There are 4 nested groupings, the coarsest first. Each group lies inside one group of the grouping before and may be the whole of it. The rows also spread widely along 16 directions, which tell nothing about the answers.
In the rows, zero is written as 128.
Some rows, each with its group in each grouping after it:
[128 103 124 133 131 158  86 129 126 119 143 138 163 129 241 105 155 115
 171 218 153 137 180 174 169 172  75 162  90  78 122 137 153 122  89] | rubil z_868 z_46 Saku
[140 137 180 120 114 126 128 161 131  66  91 137 114  85 110 108 141 126
  80  82 112 119  97  97 124 121 105 171 116 184 145 125 152 131 156] | fas z_983 z_683 Nalu
[145 105 105 101 109 130 172 113  89 140 114 115 122 119  89 183 179 154
 138 209 135 116 129 180  90 107 161  86 166 111  74 117 130 109 116] | Sazo z_886 z_842 kuv
[164 100 105 137 131 131 136 129  95  75 121 126 125  95 107 120 165 102
 131 174 156 135 119 138 114 142 134 131 108 131  98 113 176 110 105] | rubil z_868 z_454 rufun
[ 70  78 119 103 141 175 155 142 100 147 154 104 156 129 177 151 144 111
 167 148  98 134 174 155 151 123 132 106 114 121 108 138 115 149  68] | Sazo z_886 z_842 Zopiz
[105 124 125  93 153 187 164 131 128 129 142 150 144  70 108 128 137 102
 125 130 131 155 148 174 146  73 126 128  97 131  56 104 162 142 133] | fas z_9 z_91 Par
[173 144 172 159 160  90 111 153 130 126  96 119  91  66 122 112 147 118
 106 168 132  95 110 136 124 126 120 128 114 161 165 143 113 126 166] | Sazo z_66 z_901 nis
[129 165 136 113 186  90  98 145 138 171 129 137 120 105 102 125 111 136
 124 148 174 140 151 152 135 101 144 117  82 120 171  96 104 119 145] | Sazo z_951 z_668 suzo
[ 91 113 129 166 179  92 156 115 108 144 133  87 143  72 193 132 162 101
 189 165 112  65 153  96  99 147 136 118 154 142 117 159 102 100  61] | rubil z_868 z_790 tol
[ 98 153 151 153 129 144  98 139 106  81  68 130 136  61 178 111 136 136
 160 165 160 116 167 151 105 106  71 156  86 106  85 114 125  88 149] | Sazo z_927 z_810 tad
[113 185 148 109 152 125 126 122 139 116 126 174 144 132 168 105 138 121
 133  97 163 133 164 143 181 116 151 164 127 120 136  92 165 101 101] | Sazo z_66 z_731 Dag
[128 140 133 106 141 100  97 125 175 142 117 140 100 160  63 145 126 149
 144 173 116 105 169 174  82 125 160  92  77 121 150 120  79 111 140] | fas z_983 z_908 Geg
[126 149 165  89 128 100 133 126 136 146 150 134 141 129 148 141 120 137
 111  44 113 122 119  84 143 135 130 129 177 156 179 128 118 135 132] | Sazo z_927 z_412 diziz
[133 166 158  94 111 126 131 152  98 112  81 161 143 153 131 141 160 189
  95 159 149 143 162 174 180 116 112 162 164 109 173  86 167 122 168] | rubil z_375 z_974 sis
[ 81 101  84 108 206 151 151 111 122 169 185  95 160 177 115 133 116 107
 177 121 103 132 198 152 131 129 150  45 128 119 141 128  99 145 112] | rubil z_868 z_790 murom
[155 122 148 120  94 120 146 103 150 144  82 144  86 108 152 132 158 133
  89 147 112 147  53 137 125 100 132 147 154 147 109 133 138 151 125] | Sazo z_927 z_810 dilar
[159 135  94 146 168 130 132 131  84 116 105 132 124 124  68 133 152 140
 143 192 154 133 161 153 167 138 121 122 140 135 191 101 168 118 179] | fas z_9 z_491 Tef
[ 90 124 163 120 133 119 151 132 129 154 113 128 130  47 144 146 132 142
 129 130 112 116 119 126 123 105 118 146 128 166 110 140 130 131 139] | Sazo z_66 z_901 gukip
[138  81 144 102 113 160  84 137 147 171 164 128 122  96 186 142 127 110
 168 172  94 133 149 139 164 168  76 129  93 118 182 137 120 167 122] | Sazo z_927 z_409 Silit
[172 113 126 155 130 126 126  94 144 125 106 131 101 155 154 108 150 120
 112 154 118 132  97 135 138 141 114 112 179 132 141 146 147 148 155] | rubil z_139 z_967 duz
[161 139 137 104 111  90 131 102 176 174 130 145  95 152 138 140 148 113
 109 119 110 132  77 104 127 126 163 127 152 129 166 118 103 144  80] | fas z_9 z_491 Kivo
[106 112 149  53  72 145 160 113 127 107 145 145 168 104 121 177 163 173
 134 124 103 104 139 133 103 139 106 150 170 145  79 129 172 104 138] | fas z_983 z_887 gasu
[100 142 102 166 176 129 111 115 119 113  83 118 124 164 139  92 109 121
 146 135 154 155 148 146 129 103 130 114  89 120 138 122 106 118 138] | Sazo z_927 z_412 taz
[185 135 138  83 128 158 115  99 149 112 161 115 135 150 145 105 158  94
 124 106 107 111 131 141 105 145  83  75 176  93 119 107 129 132 148] | rubil z_868 z_46 nolab
[141 115 141 119  96 164 147  88 151 120 107 151  94  90 150 123 158 102
 135 130  93 123 103 137 130 118 119 129 151 139  87 120 160 140 112] | Sazo z_66 z_731 Fanez
[122 161 124  59 138 100 147 142 116 147 131 130 154 146  73 151 135 167
  99 114 160 154 119 132 123  96 150 127 126 126 154  76 129 116 135] | fas z_983 z_683 Nalu
[112 122 135 154 165 135 171 109 137 124  84 136 113 119 139 113 167 117
 120 165  93 103 112 152 153 107 144 149 154 174 119 161 152 132 131] | fas z_9 z_491 Kivo
[126 119 100 100 170 149 139 143 118 110 136 111 118 147  60 116 150  80
 141 120 112 131 133 123 138 122 161 106  85 145 180  81 132 127  87] | fas z_9 z_491 Kivo
[ 87 140 119 146 112 122 122 105 137  89  72 154  99 149  87 144 128 153
 174 120 110 112 178 114 106 131 151 137 110 143 150 103 126  97 113] | fas z_983 z_887 gasu
[137 137 147 150 153 111 128 141 145 124 148 148 107  41 119 129 114  80
 135  87 139 125 139  89 123 113 148 136  97 158 120 125 125 132 105] | fas z_9 z_491 Kivo
[ 93 137 154 146 151  98 128 138 121 130  65 109 117 150 146 130 150 163
 131 158 100  92 141 128 129 125 125 131 152 145 187 137 101 118 138] | rubil z_139 z_967 duz
[162  74 103 133 109 100 107 139 126 124 195 135 134  98 105 167 109 119
 148 163 174 154 156 125  87 163 153 101  68 126  92 158 120 133  99] | fas z_983 z_683 Nalu
[149 114 144 112 110 102 128 153 106 149  92  98 103 113 119 143 141 146
  92 134 118 145  66  98 126 121 120 130 138 149 190 115 107 153 130] | Sazo z_886 z_842 Zopiz
[105 156 208 100 116 137  87 171 161 108 120 156 128  64 183 123 119 119
 127  89 118 109 164 132 130 114  97 168  72 130 124 119 110 119 126] | Sazo z_927 z_409 Silit
[158  97 107 117 110 150 130 112 155 100 115 121  90 188  80 101 117 102
  81  72 100 184  59 104 111 118 134 104 111 160 146 119 131 176 135] | fas z_983 z_887 gasu
[150 180 105 117  99 151 128  83 109  46  78 149 123 132 128  92 174  94
 155  83 160 134 105  77 128 129 113 170 158 100 128  34 188  71  76] | fas z_9 z_91 Par
[146 164 134 119 141  89  85  89 207 194 123 161  95 126 150 112 113 120
 135 135 148 144 107 131 119 111 136 122 115  96 150  94 107 128 122] | rubil z_139 z_967 duz
[118 135 165  78 141 111 131 171 134 150 148 128 144 168 164 134 133 129
  90  89 111 143 141 127 161 124 149 123 122 123 184 116  94 159  84] | rubil z_868 z_454 rufun
[102 113 109 128 160 105 113 133 133 171  97 109 121 134 110 117 106 151
 114 155 140 170  79 129 134 109 133 142  84 157 179 130 120 143 144] | Sazo z_886 z_842 kuv
[133 141 178  72  91 115 145 155 131 118 120 127 116 125 160 156 171 114
 102 106 112 109 114 131  96 101 162 118 129 114 104 106  82 123  49] | Sazo z_927 z_810 tad
[167 128 147  97 133 126  70 165 170 155 159 136 115 108 119 124 101 113
 102 149 163 162 133 178 101 107 121  97  44  96 111 120  85 147 148] | Sazo z_886 z_842 kuv
[128  87  90  86 145 120 179  75 124 173 161 114 144 110 107 155 164 121
 144 173 125 126  77 148 107 121 159 105 161 152  81 142 161 117 104] | Sazo z_927 z_412 diziz
[122 101 120 114 101 162 188 104  95 127 106 147  89 122  76 184 165 141
 155 147  74 111 170 156 148 123 170  89 183 149 131 110 152 145 115] | Sazo z_66 z_731 Dag
[139  96  68 137 180 102 130  93 116 110 168  85 153 197 104 111 131 104
 153 129 142 127 130 117  85 164 157  62 135 128 132 147 120 107 106] | rubil z_868 z_454 rufun

New rows. What belongs after each?
[141 153 171  60  97 138 123 147 112 105  76 109 136 111 126 134 176 159
  98 154 119 107  90 152 102 105  75 143 140 115 133  84 128 102 164] | Sazo z_927 z_409 Silit
[117 104 123 102 109 124 158 113 111 170 134 136 145 100 145 163 139 158
 127 135 117 153  99  95 169 139 114 163 171 155 164 132 161 154 124] | fas z_9 z_91 Par
[109  88  99 155 146 154 132  89 148 132 119 151  92  68  92 128 111  99
 169 145 119 149 125 140 123 113 146 127  80 168  93 133 167 135 135] | Sazo z_927 z_409 Silit
[123 131 172 120 142  94  91 180 122 124 138  83 142 119 162 135 129 132
 136 130 114  85 178 117  77 150  97  88 103 108 162 142  43 121 120] | rubil z_868 z_790 tol
[154 142 143 127 144 113 134 106 157 137  79 154  93 153 138 109 176 133
 108 184 111 114 108 168 156 124 150 150 148 136 160 120 148 126 119] | rubil z_868 z_46 Saku
[177 151 165 104 129 139  97 143 153 150 158 143  98  64 147 120 122  77
 130  70 124 136 136  86 154 128  95 112 138 110 185  66 124 163 126] | rubil z_139 z_967 duz
[106 144 129 164 134 126 190  55 121 107  48 125  92 140 157 121 179 126
 141 114  82  90  92 111 115 100 153 126 229 164 102 138 139 109 110] | Sazo z_927 z_810 dilar
[111 117 111 144 138 119 132  89 120 139 104 109 106  93 108 142 124 128
 173 126 109 113 123  99  91 125 119  97 148 149 142 124 114 118 141] | Sazo z_927 z_810 tad
[136 127 155 133 105 109  88 129 140 138 130 146 125  98 185 142 124 141
 156 141 124 120 168 111 137 168  89 141 130 108 169 128 117 131 124] | rubil z_868 z_454 rufun
[134 148 157 163 114  95  98 109 141 142 110 155 110  42 202 130 120 126
 158 121 152 126 126  81 136 140  99 173 138 134 141 131 134 119 120] | Sazo z_927 z_810 dilar
[117 127 107 127 164 115 158  89 131 150 130 135 134 145 125 124 141 135
 143 111 106 127 112  90 180 149 139 152 185 182 201 131 176 137 135] | fas z_983 z_887 gasu
[118 107 156 104  95 119 140 169  88 108 146 136 163 139 164 170 136 171
 111 116 133 144 175 124 151 158 125 140 149 129 142 144 136 144 113] | rubil z_868 z_790 murom
[133 115 126 136 120 116 115 105 155 155 147 147 126 122 189 128 119 116
 136 125 146 153 115 120 140 137 140 141 130 126 113 150 133 139  94] | Sazo z_886 z_842 kuv
[139 187 183  93 109 165 102 170 111  85 105 161 142 136 178 118 133 133
 107  85 151 145 197 162 170 105  88 138 124  78 141  76 118 129 150] | Sazo z_927 z_412 taz
[129 139 147 103 158 135 145 116 165 162 151 175 108 142 100 128  94 121
  97  45 105 162 138 134 189 105 170 117 146 174 172 129 146 175 163] | Sazo z_927 z_412 taz
[166 120 134 115  91 143 149 109 123 148 112 160  93  74 121 156 136 127
 113 134 133 166 105 141 141  99 126 124 151 127 103 105 150 159 144] | Sazo z_927 z_412 taz
[124 116 148 131 145 123 125 159 147 128 146 165 108  94 107 143 113 117
 122 127 135 147 179 156 137 117 171 124  67 141 116 130 127 148 110] | rubil z_868 z_790 murom
[152 112 133 142 145  90 152 167 102 165 138  99 117  92 125 153 116 117
  83 126 151 169  95 102 113  92 156  95 112 138 127 146  69 175 107] | fas z_9 z_91 Par
[150 151 146 102  78  76 127 124 139 121  96 152 107 199 125 163 158 174
 103 139 135 123 138 141  95 135 175 115 156  97 139 111  96 108  87] | rubil z_868 z_790 tol
[ 77 121 154  96 115 132 115 155 140 109 102 146 122 124 109 154 129 147
 142 145 117 120 167 168 103 106 158 139  50 135 110 119 107 105  99] | Sazo z_927 z_409 Silit
[ 87  76 118 134  88 131 149 145  93 126  98 135 117  99 136 171 146 143
 149 182 126 157 144 136 130 120 150 148  90 129 115 118 138 143  60] | rubil z_375 z_974 sis
[157 182 123 171 147  97 140 128 104 137  71 152  78 117 126 123 126 120
 110 107 179 172 124 112 164  81 176 129 147 116 160  73 123 135 109] | Sazo z_886 z_842 Zopiz
[ 64 123 121 167 194 157 134 127 104 118  91  90 141  72 177  87 138  94
 180 170 124 107 154 145 127 103  94 127  87 136 102 132 119 112 117] | Sazo z_66 z_731 Dag
[100 150 141 104 196 131 157 102 158 131 144 127 150 131 138 108 152 104
 140 117 104  82 163 169 107 102 148  92 150 131  78 134 123 102 125] | rubil z_868 z_454 rufun
[158 136 143 126 112 157 136 128 113 131 130 147 100  85 139 147 143 105
 144 129 126 137 170 145 151 118 122  98 144 104 126  91 126 151 124] | Sazo z_66 z_901 gukip
[105 140 141 120 164  93 128 105 158 151 144 142 141 124 152 128 132 131
 147 114 127 102 140 112 136 138 149 136 155 148 148 137 142 109 116] | rubil z_139 z_967 duz
[118 113 149 142 146  70 152 139 126 136 123  94 130 135 129 145 121 153
  86 132 131 116 102 139  63 104 168  82 132 159  78 197  68 129 135] | Sazo z_66 z_731 Dag
[145 155 129  79 117 152 141 122 109  76 130 150 134 162  64 133 137 141
 118  55 123 139 157 109 151 137 128 123 170 143 175  71 174 123 160] | fas z_983 z_908 Geg
[148 106 121 100 135 160 111 114 139 112 154 138 129 119 119 120 147  97
 155 154 124 121 146 165 129 146 117 115 102 125 119 121 153 119 128] | Sazo z_927 z_412 diziz
[141  95 115 130 153 134 125 109 156 161 136 148 102  58 102 122 127 105
 139 168 124 150 111 142 139 124 129 140  88 157 128 123 171 149 132] | rubil z_868 z_46 nolab
[135 123 142 162 124 101 108 133 112  92 109 135 125 130 161 125 125 144
 125 123 148 134 138 112 135 152 125 148 131 152 150 160 134 122 138] | Sazo z_927 z_810 dilar
[187 122 126 137  92  80 138  73 151 140 109 149  98 143 118 150 159 157
 111 156 116 113  70 103 120 163 136 140 211 157 159 159 155 124 151] | fas z_9 z_491 Kivo
[143 124 110  99 161 123 122 110 147 149 146 121 128 175 101 122 142 122
 132 147 119 128 141 159 119 134 146  85 127 117 155 115 120 130 125] | rubil z_868 z_46 nolab
[ 95  93 140 118  98 158 159  99 122 148 130 126 123  87 184 149 127 122
 135  92  97 147 115 105 126 110 104 119 165 138  85 140 126 164 103] | Sazo z_951 z_668 suzo
[ 97  99 121 105  89 141 160  98 127 106 120 150 127 159 103 162 135 158
 135 113 104 134 145 145 112 129 167 112 145 150  88 143 150 124 111] | Sazo z_66 z_731 Fanez
[ 60  93 128 147 110 118 138 148  83  99  89 118 158 133 128 152  93 201
 116 104 132 170 148 103 121 134 105 151 120 165 137 160 137 140 165] | rubil z_868 z_790 murom
[117 106 124 138 106 116 119  88 136 164 138 156 116  49 178 151 121 123
 181 126 130 144 119  76 155 156 113 171 140 151 151 127 166 136  99] | Sazo z_927 z_810 dilar
[174 123 108 103 142 130 141 124 106 117 135 118 129  99 125 114 176  90
 122 161 166 139  80 136 134 123 141 136 130 124 111  91 174 109  90] | Sazo z_886 z_842 Zopiz
[ 80 152 150 157 139  97 159 102 103 110  66 135 134 125 147 140 133 176
 140 102 116  99 144 106 134 120 135 151 194 172 143 155 136 100 157] | Sazo z_927 z_412 taz
[120 134 161  98 122 148  99 134 162 107 123 157 133 124 135 124 154 131
 146 151  95  90 171 155 144 151  98 155 110 133 159 127 143 109 141] | fas z_9 z_491 Tef
[170 115 150  98 102 135 104 138 125 101 165 140 113 106 130 137 134  95
 137  64 111 128 132  74 150 175 118 131 139 149 195 104 150 143 107] | Sazo z_927 z_810 dilar
[ 83 118 116 126 162 167 139 123 125 166 112 110 124  83 153 118 126 101
 166 144 102 150 139 124 154  99  95 128  98 129 149  95 115 160 111] | fas z_983 z_908 Geg
[148 159 166  77 123 149 108  91 196 119 142 179 123 147 151 109 160 117
 136 109  98  86 145 165 150 144 128 146 166 129 128 119 169 102 139] | Sazo z_886 z_842 kuv
[126 130 122 100 111 136 198  74 123 185 108 138 111 113 139 161 168 134
 130 115  82 135  83  97 163 104 140 130 231 144 149 103 147 158 101] | fas z_9 z_91 Par
[160 118 125  64  99 183 156 111 130 141 131 152 119 119 103 128 144 126
  84 117 121 186  82 165 168  99 109 123 151 130 114  84 188 172 164] | Sazo z_66 z_731 Dag
[ 92 121  98 139 155 138 146  98 110 110  78 108 121 177 138 100 145 122
 130 134 132 148 102 135 124 103 142 123 126 134 122 116 130 119  96] | Sazo z_951 z_668 suzo
[174 168 183 110 110 129  95 148 153 128 122 156 103 104 196 115 142 100
 105 105 138 137 133 133 151 115 108 138 125  97 144  99 105 146 113] | Sazo z_927 z_810 dilar
[128 112  93  94 176 143 156 122 115 149 179 127 146 107 113 125 138  82
 144 114 152 156 119 128 161 117 172 122 118 144 124 100 172 131  78] | Sazo z_886 z_842 kuv
[122 131 128 128 148 120 154 123 122 122 103 116 103  75 110 122 153  94
 135 136 130 117  99 123  98  93 161 117 105 147  96 103 125 112  80] | Sazo z_66 z_731 Fanez
[109 117 148  91  99 121 124 141 120 121 112 119 147 126 122 153 123 175
 107 123 119 140 133 135  92 122  96 118 126 122 120 126 111 131 158] | rubil z_868 z_454 rufun
[ 87 163 143 134 137  89 164 166  86 102  83 135 145 187 149 143 137 165
  94  97 157 154 154 116 155  96 187 153 132 137 155 118 104 124  76] | fas z_983 z_683 Nalu
[141 128 137 113 103 125 118  98 155 126 102 130  77 164  88 152 145 132
 157 121  69  91 162 128  85 141 143  69 153 114 168 101  82 126 112] | rubil z_868 z_46 Saku
[149 100 106 118 124 132 121 126 122 155 139 121 131 136 172 116 131 113
 111 146 158 190  77 124 161 129 121 141 115 119 140 122 146 160  98] | Sazo z_886 z_842 Zopiz
[114 124 172  71  87 157 118 167 125  91 123 135 168 141 160 140 152 161
  97 134 113 125 151 161 128 129  78 151 119 116 113 136 128 126 147] | fas z_9 z_491 Tef
[ 74 109 131 138 141 131 169 133  98 177  86 127 106  49 143 164 138 129
 160 164 108 137 135 129 151  85 147 141 111 151 133 114 113 148  87] | Sazo z_927 z_412 taz
[ 86 117 121  81 204 168 162 165 113 164 140 121 145  88  95 124 143 105
 123 157 128 152 145 180 178  73 144 123  81 142 138  81 159 151 124] | rubil z_139 z_967 duz
[ 94 103 126 124 141 105 144 153  93  92 116  70 165 130 120 134 139 138
 114 130 130 115 104 105  65 121 120 116 108 152 105 160  93 106 116] | fas z_9 z_491 Kivo
[152 119 104  96 122 139 114 111 147 157 141 129 134 141 109 119 104 140
 100 123 150 197  86 131 129 114  90 117 114 120 140 108 139 165 179] | fas z_983 z_683 Nalu
[ 77 131  90 206 166 133 150 122  27  85  62  88 146 122 176 122 130 137
 184 137 160 141 168  87 155 127 109 136 153 132 158 118 135 107 117] | Sazo z_927 z_409 Silit
[124 161 163  96  68 109  84 116 181 116  69 176 105  77 147 105 132 140
 109 117 154 160  69 110 111 105  97 210  80 116 123  65 163 106 109] | rubil z_375 z_974 sis
[161 117 125  77  76 130 139  58 129 133 174 165 168 127 178 173 173 161
 172 164 136  98 154 150 133 184 104 134 228 105  85 147 192  89 138] | Sazo z_927 z_412 taz
[149 154 162  52  90 122  82 155 140 108 141 135 158 142 113 138 133 160
 108 102 135 125 135 116 118 154  75 145 120 110 184  93 127 109 162] | fas z_9 z_491 Kivo
[146 168 110 116 170 155 116  94 149 111 128 139 135 162  90  95 122 117
 132 100 135 133 156 152 132 115 102  94 150 114 139  99 143 116 200] | fas z_9 z_491 Kivo
[156 124 143  48  99 134  86 150 144 151 181 152 152  87 142 144 141 128
 140 147 152 150 143 133 148 162  90 155  89  92 163  73 159 129 105] | rubil z_868 z_790 murom
[ 99 140 116 116 158 120 120 148  97 105 101  74 165 166 160  91 130 124
 106 106 165 161  94 106 103 100 102 118 109 104 133  95 103 117 110] | rubil z_139 z_967 duz
[139 114 144  68 133 153 131 144 113 142 185 125 158 107 180 145 163  95
 154 133 119 118 152 133 168 151 118 129 135 115 151 107 144 133  78] | Sazo z_927 z_409 Silit
[ 99 141 125  77 120 165 157 131 109 126 104 152 140 149 117 149 168 145
 140 152 114 135 165 164 170 107 139 146 133 111 144  78 151 123  99] | fas z_9 z_91 Par
[134 153 133 172 127 142 122 136  80  52  72 144 137 131 185 100 147 135
 125 133 174 149 170 134 158 128 100 161 140 103 118 106 163 111 127] | rubil z_868 z_46 Saku
[127 116 149 130  97  75  91 119 141  70  97 122 143 102 154 114 157 147
 135 155 147  90  88  94  59 173 109 186 100 150 108 152 151  62  96] | rubil z_868 z_46 nolab
[113 108  99 123 106  93 114 138  95 134  89 105 111 155  81 175 141 168
 159 193 143 129 141 135  84 136 163 106  95 113 164 107  89 101  89] | Sazo z_886 z_842 kuv
[ 93 158 188 112  81 120  92 143 156 125  82 145 145 132 194 134 111 186
 103 113 122 135 144 133 108 111  69 158 119 104 118 146  78 130 163] | fas z_9 z_91 Par
[112 165 136 138 148 132 149 127  98 107  90 164 116 110 112 141 133 147
 137 107 143 136 178 138 172 104 152 144 152 145 151  96 161 119 148] | Sazo z_927 z_810 dilar
[ 86 127 103  81 144 113 178 139  79 154 125 116 173 129 111 157 143 167
 117 136 158 170 109 115 155 101 147 155 136 145 151  95 156 129 104] | fas z_983 z_683 Nalu
[108 115 150 148 121 106 149 132  92 129 127 119 129 166 217 152 147 131
 140  98 109 116 160  85 164 156 152 124 188 136 176 156  96 146  52] | Sazo z_951 z_668 suzo
[119 165 138  98 138 139 102 120 112  86  73 121 157 126 148  99 170 155
 141 178 152 103 127 165 119 126  69 162 127 110 136  94 158  68 169] | Sazo z_927 z_810 tad
[143  97 163 109  83 154 113 164 134  97 118 136 103 145 165 121 134 106
  93  87  94 162 119 109 152 141 117 142 100 131 166 116 119 178  79] | rubil z_868 z_46 Saku
[152 152 190  95 113 148  57 169 177 101 146 174 135 100 163 105 113 127
 110 116 142 137 186 169 140 142  72 151  65  98 131 113 132 134 169] | rubil z_868 z_790 murom
[183 125 114 128 128 141 114 120 104  93 132 121 134  89 140 118 179 101
 164 201 159 108 142 141 119 156  87 130 128 100 119 101 160  98 122] | fas z_983 z_683 Nalu
[106 127 182 153  51 149 113 161 104  63  35 152 100  93 161 150 147 175
 130 150 100 120 170 125 130 131  74 180 115 133 142 124 123 133 143] | fas z_983 z_683 Nalu
[167 111 159 114 116 164 127 145 121 135 134 140 102  75 152 136 146  95
 128 137 103 132 141 143 165 129 100 119 132 129 151 116 132 168 136] | Sazo z_927 z_412 taz
[131 104 153  75 150 154 137 137 142 158 142 132 159  77 144 111 150 145
  92 165 105 139  93 162 176 134  63 170 138 166 147 140 198 157 199] | rubil z_868 z_790 tol
[150 148 139  97  55 133 104  93 142 119 101 154 113 145 185 141 171 134
 158 165 139 126 133 147 113 142 110 136 139  63 110  83 124  99  73] | Sazo z_66 z_901 nis
[142  94 120  80 126 145 114 156 118 171 158 121 137  55  97 161 113 138
 119 189 163 178 125 183 104  95  99  98  59 108  88 113 118 154 168] | Sazo z_927 z_810 tad
[136 105 123  86 126 139 159 123 122 162 158 124 142 109 138 158 157 127
 126 186 135 134 132 188 112 105 147  88 128 107  60 135 121 136 105] | Sazo z_66 z_731 Fanez
[146 152 167 148 146 108 135 147 119 123  99 123  98  96 111 129 118 133
  95  72 116 123 129  93 129 105 120 103 172 154 171 116 110 153 179] | rubil z_139 z_967 duz
[118 134 135 131 112 106 133 118 124 115 109 134  92 109  81 157 121 131
 158  79 101 112 151  67 108 139 151 118 139 157 182  98 110 125 107] | fas z_983 z_908 Geg
[ 74 155 133  95 163 143 179 120 118 173 130 174 136  93 113 164 121 140
 148 101 131 148 189 160 182  72 178 130 141 139 120  92 149 135 122] | Sazo z_927 z_412 taz
[121 173 102 150 222  98 117  85 146 138 110 123 144 117 124  75 120 119
 137 145 183 129 108 152 114  95 130 126 119 141 111 127 145  83 180] | Sazo z_927 z_810 tad
[ 86 126 133 144 102 122 125 140  81 103  57 132 126 122 153 159 148 179
 155 181 138 131 164 141 134 128 120 162 116 125 146 120 127 107 114] | Sazo z_927 z_810 dilar
[182 103 124 128  90  87 116 107 147 166 100 123  85  74 105 152 142 147
 105 199 148 144  40 133  72 117 127 126 123 134 101 138 121 132 143] | Sazo z_886 z_842 kuv
[146 175 134 107 174  87  92 165 142 159 147 124 112 117 114 120 104  93
 117  99 185 163 139 125 111  86 169  95  50  94 159  69  60 128  88] | Sazo z_927 z_810 dilar
[126 125 170 113 132 169 142 173 112  99 142 138 135 151 160 140 141 121
 113 112  95 123 213 165 168 126 125 104 135 124 135 140 104 168 130] | fas z_983 z_908 Geg
[ 97 144 121 177 158 132 156  82 139 143  56 134  89  82 171 107 170  95
 172 191 117 108 132 155 121  79 139 132 136 113  83 103 127 112  82] | rubil z_375 z_974 sis
[135 149 144 110 117 149  85  76 195 135  90 152  90 124 114  96 108 133
 128  91  93 138  97 129 116 117  74 128 132 140 156 106 138 136 206] | Sazo z_927 z_810 dilar
[145 120  97 123 154  91 126 115 108 159 162 104 135 104 123 144 118 112
 148 126 171 151 111  97 105 130 147  93 124 125 140 116 111 123 103] | Sazo z_927 z_810 tad
[ 81 190 155 125 179 119 114 157 126 107  89 126 150 186 158  90 120 135
 115  67 130 129 166 111 166 106 127 148 116 127 203 103  93 118 122] | fas z_9 z_91 Par
[161 133 123 123 154 113  80 134 139 107 134 120 126 114 130  92 130  97
 130 142 167 140 107 127 114 139 114 135  72 127 149 112 134 109 128] | Sazo z_927 z_810 dilar
[102 168 152  51 112 121 126 146 133 134 101 141 144 116 107 149 159 163
 129 151 136 121 141 152 115 100 124 155  99 105 138  61 123  95 109] | fas z_983 z_908 Geg
[137 110 120 118 132 140 111 124 132  88 141 149 128  79  88 126 130 114
 152 137 140 127 158 139 109 146 119 130  87 137 107 110 173 106 139] | rubil z_868 z_454 rufun
[100 132 129  34 139 126 148 108 163 169 186 159 175  87 113 154 143 138
 134 131 155 134 127 162 117 103 150 139 122 121  64  96 180  99 111] | rubil z_139 z_967 duz
[117  84 121 107 169 130 111 129 132 162 175 117 152  33 165 129 159  94
 181 231 151 103 136 162 125 148 107 148  65 132  97 142 155 105  86] | Sazo z_951 z_668 suzo
[ 93 135 157  91 104 134 141 103 166 156 113 147 104 101 147 139 122 121
 124  60  87 142  94 100 121  92 136 137 135 150 124 106 116 149  99] | Sazo z_927 z_810 dilar
